Each new row is followed by what is left after taking away its nearest point in the smallest flat space through zero that holds the last named rows.

J_776 (5 x 17)
[[-38.2  -7.4 -20.0  16.0  19.9 -40.0   0.6 -27.0 -25.7 -24.4   2.0  -3.1
  -19.7   5.7 -50.5 -23.6 -33.4]
 [  0.8   8.4  25.1 -26.1  18.1 -27.8  -6.2 -11.5   0.4 -14.8 -20.6 -16.6
  -24.4   5.5  -0.3   2.0  14.7]
 [ 50.1  -9.3  31.9 -13.6 -22.3  -8.6 -57.9   4.5   9.8  24.9 -37.8 -39.5
   13.9 -30.1  10.9  -5.4 -10.5]
 [ 40.9  20.0  18.0  -5.0  29.5  36.9   7.8   3.5   3.4  27.0 -49.4  15.2
   -5.3   2.1 -10.5  -2.9 -19.7]
 [ 19.0  -8.2 -22.7   9.9  18.1   2.9   5.8  25.5 -27.2 -64.8  -7.3   8.4
  -24.0   7.2 -13.6 -18.1 -15.2]]
New rows:
[  9.9  13.2  -3.9 -16.7 -12.3  25.8   6.4  10.6 -38.4 -22.2  29.1 -20.9
 -20.9  30.3  -2.9  -1.8 -36.5]	[  3.4  17.6   9.7 -24.0 -17.5  20.7   1.2  -2.4 -27.0   5.0  27.4 -27.6
 -13.5  26.9   1.4   5.2 -30.3]
[-21.5  -2.2 -15.6   8.3 -14.7 -10.1  -7.5  33.3  23.8  28.9 -36.3 -27.8
 -23.9   6.7  15.1  32.7   5.4]	[-24.3  -3.7 -27.4  16.8  -8.0  -7.0  -0.1  36.2  15.2  16.3 -34.4 -19.8
 -28.4  10.5   5.0  26.5  -4.1]
[-29.2  23.9 -21.4  37.7  37.5  10.8  -1.5   3.6 -22.1 -31.7 -15.3 -26.0
 -38.7 -22.0 -29.6 -37.1 -31.6]	[-24.7  27.9  -2.5  21.8  12.2  22.7  -4.7   9.1   4.3  -0.9  -0.9 -31.9
 -18.5 -27.2  11.8 -13.0   4.5]

J_750 (5 x 17)
[[  7.6 -16.1  42.9  -5.1   7.7 -15.6  17.8  39.9  12.6 -29.6 -10.7 -51.7
  -34.9  -6.5   8.3  31.1  -6.8]
 [ 44.4 -16.2  39.7   7.5 -28.8 -41.6  25.9   3.6  32.4 -13.9 -23.3  -4.8
    6.2   8.0 -12.3 -26.6   1.9]
 [ 25.2 -25.8  43.1  30.0  39.4 -12.2 -33.9  16.2 -17.0  -2.8  -3.6  14.3
   -2.8  37.0  32.2   7.1 -52.7]
 [ 41.0 -22.7  69.5 -31.0  -0.7  -5.0  -3.2  29.9  -9.2  -8.3 -12.3 -31.3
   -5.3   8.7  -1.0  -0.7   7.9]
 [ 41.7 -15.4 -15.7  33.1  32.1 -42.5   9.1  15.6 -44.3 -10.3  -2.8  50.8
    3.0  21.8 -10.0  10.3  -6.5]]
New rows:
[  1.0   1.6 -25.7  30.2 -30.5   1.0  -2.4 -14.1  22.9  36.5  -1.6  -3.5
  37.1  -7.2 -11.3  -0.9  34.1]	[  7.1 -10.2  -3.4  29.8  -6.7   0.8 -11.0   9.7   6.1  27.3  -1.1 -17.3
  21.5  -0.4   0.7  21.3  21.3]
[-14.9  -7.7  19.4  -0.2   6.5   2.2  -5.5 -17.1 -29.8  -1.2  25.9 -14.2
  -5.6   0.1  30.2  -5.2 -31.3]	[ -5.9  -4.3   6.9  -2.6  -8.5 -11.9  16.0 -19.6 -25.5  -5.5  21.5  -9.2
  -2.4  -8.0  12.4 -11.7 -11.5]
[ 12.1  14.2  13.8 -36.6  30.4 -18.0   8.6 -21.4 -30.0 -27.8 -34.2 -14.3
  -5.2  26.0  30.2  11.4  37.0]	[ -4.8  21.6  -1.0 -20.0  21.8 -16.6   6.5 -39.7  -7.3 -23.3 -33.5  -7.4
  -0.3  25.8  37.1   1.3  23.5]
[ 32.4  38.9  -5.4 -26.1  26.0 -11.9   3.2   7.5  25.7 -22.3 -20.9 -20.2
  37.9  -2.0  36.0 -37.3  -9.7]	[ 22.9  42.8 -23.5 -25.2  37.9  -7.9   4.2  12.4  10.6 -23.8 -14.6 -16.7
  31.8  -6.4  34.8 -22.7  -5.9]
[ 14.7 -36.1  36.4   3.5  -7.2 -12.6  13.7 -22.6  28.6 -22.2  38.7  25.4
  33.4 -35.0 -14.1  24.6 -30.3]	[  2.3 -29.7  23.1  -8.9  -0.4   3.5   8.7 -21.0  12.6 -17.5  46.8  23.6
  31.3 -41.8 -16.1  34.4 -19.9]

J_187 (5 x 17)
[[  0.1 -28.8  -9.1   0.5  10.3 -42.3 -12.8 -14.7  -6.8 -55.3  -0.2  -9.0
   -3.7  -4.9  39.3  20.3   1.3]
 [ -6.5  15.1  -0.7  -4.0  21.8  -1.0  21.0 -25.5  10.0  -4.2  29.6  17.9
    8.2  24.9 -43.9  30.3   5.0]
 [-10.1 -12.7  19.0  19.8   4.5 -11.6  -7.1  -4.9  11.8  13.7 -30.3   5.4
    5.1  23.9  -8.1  35.2  21.3]
 [  0.1  15.6 -11.2  18.8   3.1  -7.8 -29.9  23.9  10.2   4.3 -10.7  35.5
   -6.7  15.3 -28.7  -3.3  27.1]
 [ 21.9 -16.2  -2.2  20.6  24.3   6.1  14.0  17.0 -32.5   7.0 -35.9   6.2
   34.3  37.8  39.9  43.3  12.9]]
New rows:
[-11.5 -32.2 -13.6  -9.5  -7.3  25.8  -5.9   7.1  28.3  38.4  23.0   6.9
   8.5   3.9 -17.0   8.4   9.8]	[ -5.6 -40.7 -23.1 -10.4  -3.3  14.1 -10.8   9.1  18.9  16.6  23.9   4.6
   8.7  -0.4   4.7   8.7   7.8]
[ 42.8  -5.8  -9.9 -21.4  43.5   2.4  38.0  -1.6  17.3   7.4 -42.7  18.9
   8.7  -0.6   4.8  -1.1  28.0]	[ 32.3  -6.8  -6.1 -28.7  31.2  -6.0  28.9 -10.2  30.8   0.4 -34.1  10.7
  -7.0 -19.2  -2.0 -16.9  22.6]
[ -4.6  -0.9 -29.3  18.3 -15.5 -23.4  -9.5   9.2  31.2 -21.7 -30.8  20.3
 -22.4   3.3  10.3  14.1  -3.5]	[ -0.5   7.4 -25.0   5.8 -14.4   1.7  19.1   1.5  23.6  -4.1 -16.5   9.6
 -12.2   2.3   6.5  11.1 -20.1]
[-25.1  13.5   6.7  10.9 -14.1  24.9   6.0 -20.6   4.6  -1.1 -18.1 -20.7
   1.3  11.4  22.9  -2.2 -16.2]	[-21.4  22.4  -7.6  13.8  -6.6  17.4  -4.0 -13.6   4.3 -14.6  -9.1  -2.7
  -1.0  16.6  12.6  -4.2  -8.3]
[-61.9  34.6  18.2  19.8 -51.8 -19.3  13.0  17.8  12.3  29.0   5.0 -16.5
  22.2  16.1  15.3 -19.9  20.6]	[-51.1  35.2  -0.2  15.0 -34.8 -27.6  20.0  14.9  -2.3   0.6  22.9  -9.0
  29.9  22.1  26.3 -11.0  17.5]
